The rows are grouped in 3 different ways at once. Each group adds its own fixed numbers to the row, and there is some noise. The rows also spread widely along 4 directions, which tell nothing about the answers.
Some rows, each with its group in each grouping after it:
[-281 236 42 3 -39 -225 -23 78 -144 146 307 -120 -68 -64 -199 59 19 323 -87 -137]	fel z505 z695
[158 84 89 -49 -4 194 391 134 -241 207 270 78 33 159 387 -275 1 251 -66 13]	fozu z744 z740
[-175 -61 98 87 -275 -573 -119 -39 34 252 118 298 -62 -120 -123 -455 227 271 -84 -128]	memom z744 z370
[-173 324 40 76 182 -324 247 185 -78 105 331 -56 -115 -10 109 145 -24 68 217 -22]	fozu z367 z695
[-326 5 6 59 242 -560 -31 -206 -178 416 -327 -227 -354 92 -584 311 -276 99 115 -85]	fel z648 z370
[-251 -8 112 31 -145 -590 255 -66 -51 486 51 137 -140 -35 -86 -227 255 134 -121 -120]	memom z402 z740
[-308 261 -7 -53 419 -387 143 -105 -53 185 118 -175 -252 78 -169 128 -39 37 171 -83]	memom z367 z740
[-197 384 -33 -51 335 -146 -109 17 -169 69 263 -292 -191 -79 -179 90 -11 371 81 -137]	fel z505 z370
[-257 430 137 192 -164 -386 366 -63 -57 340 32 117 -104 27 13 -133 305 195 40 -16]	memom z648 z695
[-207 -265 24 94 84 -199 -86 -100 -166 306 -297 51 -136 288 -441 -142 -166 -105 -56 -58]	memom z258 z740
[-171 225 83 137 338 13 -130 137 -103 78 81 -100 -43 113 -207 -22 1 -42 183 -50]	memom z258 z695
[-196 151 34 -60 691 -366 -119 -11 -45 362 -121 -312 -254 -15 -343 167 -67 -36 254 -84]	memom z402 z370
[-283 229 158 63 194 -434 -49 149 -3 310 267 -100 -99 -113 -141 -50 226 69 109 -149]	memom z402 z695
[32 427 -114 43 334 219 -82 223 -222 -214 695 -128 94 -118 166 72 13 176 188 -193]	fel z367 z695
[-265 536 210 98 -73 -162 627 -25 -166 216 32 23 -157 143 54 189 168 377 -83 118]	fel z258 z695
[-324 126 188 127 348 -425 -63 236 -96 156 84 -207 -243 25 -285 185 -92 -2 278 -17]	fozu z258 z695
[0 297 -80 63 387 20 -69 -54 -305 196 143 -229 -92 2 -73 65 -79 242 228 -144]	fel z648 z370
[243 189 -228 -12 479 365 197 111 -265 43 83 -12 -57 223 264 11 -304 2 203 26]	fozu z367 z370
[-116 37 58 210 147 -428 -241 118 -184 249 145 -87 -199 -70 -155 -152 -30 36 292 -205]	fozu z648 z370
[31 -70 80 28 205 -223 -302 238 -124 83 329 -36 -12 -89 -39 -246 -98 142 223 -181]	fozu z744 z370
[-198 462 159 49 798 -48 56 294 -168 48 203 -498 -234 117 -84 372 -169 -23 458 34]	fozu z258 z695

New rows, each followed by its group in each grouping:
[262 -413 -23 84 -176 156 -166 208 -270 135 399 232 156 54 95 -548 -120 96 -116 -189]	fozu z744 z740
[-168 -119 -32 20 226 -85 -129 194 -165 216 -45 -197 -92 168 -337 56 -371 -67 24 -47]	fozu z505 z695
[366 253 -78 -36 288 565 -109 149 -319 -71 486 -40 184 25 277 -229 -35 391 57 -127]	fel z744 z370
[105 119 -89 54 393 352 -128 67 -362 50 -5 -120 -35 214 -146 38 -231 130 56 -69]	fel z258 z370
[-149 600 79 114 384 -60 9 156 -244 87 491 -365 -104 -103 2 183 108 233 306 -168]	fel z648 z695
[-15 -234 -157 74 519 -10 -407 274 -203 35 196 -167 -32 114 -336 155 -514 -322 235 -163]	fozu z367 z695
[20 -126 -204 85 -45 -27 11 -131 -173 183 -136 361 15 168 -88 -316 -103 1 -96 -71]	memom z367 z370
[156 370 -86 14 299 238 380 213 -240 50 309 -7 54 145 370 59 -173 9 161 -7]	fozu z367 z695
[122 -58 -19 103 138 -31 -644 168 -100 -25 527 110 146 -181 -73 -548 84 138 129 -288]	memom z744 z370
[-92 -359 -98 -18 154 -148 -122 -14 -197 353 -406 -52 -172 248 -444 -12 -499 -14 -51 -25]	fozu z505 z370
[-138 156 -132 -132 732 -22 40 -102 -173 132 -17 -299 -229 263 -238 251 -303 -157 256 -49]	memom z367 z740
[-3 -73 -122 -122 461 128 244 -57 -225 372 -519 -221 -233 416 -206 209 -576 -15 24 102]	fozu z505 z370
[-374 37 98 78 457 -425 -381 43 -92 110 179 -263 -234 11 -433 -4 19 -11 270 -201]	memom z258 z740
[-234 492 130 125 160 -354 168 -12 -22 154 58 25 -167 -13 54 -173 322 301 159 12]	memom z258 z370
[-454 181 146 145 425 -495 -452 206 -6 47 239 -264 -190 -53 -511 98 41 -81 344 -177]	memom z258 z695
[-312 -145 110 -52 252 -391 128 -123 8 411 -450 -25 -158 309 -510 180 -369 -80 -21 70]	memom z744 z695
[-175 -1 -58 168 298 -356 -246 -171 -152 360 -236 -107 -220 77 -421 -48 -159 -81 237 -153]	memom z648 z370
[76 272 91 -87 331 34 472 62 -162 239 -71 -15 -102 192 305 -1 -116 280 131 143]	fozu z744 z370
[16 257 95 92 122 32 509 39 -196 254 -192 81 -143 239 218 -68 -52 226 35 145]	fozu z258 z370
[-283 -143 106 -98 311 -483 70 -147 -83 558 -223 -179 -274 161 -407 91 -126 -74 -13 -82]	memom z402 z740
[-9 61 23 82 247 -41 -303 223 -91 191 386 -94 74 -88 -103 -198 102 -53 105 -226]	memom z402 z695
[-161 60 -45 28 472 -525 -212 114 -88 106 252 -147 -224 -115 -204 128 -204 -18 358 -153]	fozu z367 z370
[-161 51 -19 8 596 176 -33 25 -274 186 -233 -337 -131 324 -464 454 -489 -86 89 5]	fel z258 z695
[2 6 3 -67 168 -26 298 -204 -89 361 -401 132 -72 297 -58 -124 -194 179 -95 103]	memom z744 z370
[-264 142 -87 -30 499 -412 -207 -55 -133 80 142 -226 -228 -19 -358 365 -235 88 239 -164]	fel z367 z370
[69 -3 -253 -25 124 156 302 -180 -297 202 -188 142 -39 258 -61 93 -323 121 -122 -23]	fel z367 z370
[-22 394 -8 80 -18 29 282 -30 -315 201 363 -110 -87 11 160 -102 199 336 6 -167]	fel z648 z740
[-236 159 -44 -54 316 -285 139 -106 -71 218 97 -71 -203 131 -139 53 -42 12 121 -88]	memom z367 z740
[-80 104 12 -37 220 214 374 -96 -331 199 -124 -104 -130 370 -98 161 -174 186 -91 61]	fel z258 z740
[-199 256 66 -231 895 -106 -64 5 -181 108 255 -651 -249 136 -320 506 -322 169 290 -83]	fel z744 z740
[-158 78 79 2 216 -406 165 -119 -63 452 -197 0 -195 57 -173 -55 72 89 23 -30]	memom z402 z370
[-17 -54 -44 214 12 42 -390 161 -304 129 294 -14 74 -19 -271 -111 -127 8 48 -292]	fel z648 z695
[-45 -27 -107 142 97 -310 -292 219 -126 0 455 128 -66 -160 3 -228 -18 59 237 -211]	fozu z367 z370
[-35 -234 90 118 -175 -251 35 239 -175 431 118 190 15 15 -65 -189 -32 -38 -91 -132]	fozu z402 z695
[-208 464 131 141 401 -88 -182 224 -70 2 376 -178 -40 -33 -93 -49 178 65 295 -93]	memom z258 z695
[44 247 -185 -15 449 90 80 -90 -148 102 -3 26 -24 177 25 -67 -128 46 152 -21]	memom z367 z370
[63 600 26 34 459 -5 -62 183 -83 89 613 -148 21 -263 355 -266 417 251 306 -207]	memom z402 z370
[269 113 -148 169 -46 412 103 -60 -422 207 49 110 89 142 111 -245 -67 237 -73 -120]	fel z648 z370
[-81 263 -18 14 625 95 -186 78 -273 8 110 -328 -137 71 -235 214 -184 147 224 -114]	fel z258 z370
[1 104 20 -18 617 -196 -263 277 -182 232 315 -341 -139 -142 -37 32 -104 -6 306 -204]	fozu z402 z370
[-67 403 -61 52 36 -163 300 -68 -64 97 188 229 -66 -25 234 -218 230 239 67 -35]	memom z367 z370
[-470 -7 64 202 445 -680 -607 55 -46 260 43 -335 -235 -42 -755 131 -170 -215 391 -257]	memom z648 z695
[-133 -189 65 226 -373 -182 -201 69 -180 138 253 340 33 -16 -130 -572 285 133 -136 -184]	memom z258 z740
[-24 172 81 74 -20 -218 225 -20 -68 355 82 158 -58 -40 123 -301 294 257 -33 -80]	memom z402 z370
[-278 368 169 21 792 -208 -11 271 -134 113 70 -499 -266 125 -220 444 -214 -91 459 26]	fozu z258 z695
[-39 318 118 28 59 -233 -44 60 -13 67 395 118 -3 -165 170 -401 306 351 118 -124]	memom z744 z370
[174 199 -195 104 86 181 -124 57 -183 -52 364 248 122 -20 225 -421 120 122 121 -178]	memom z367 z370
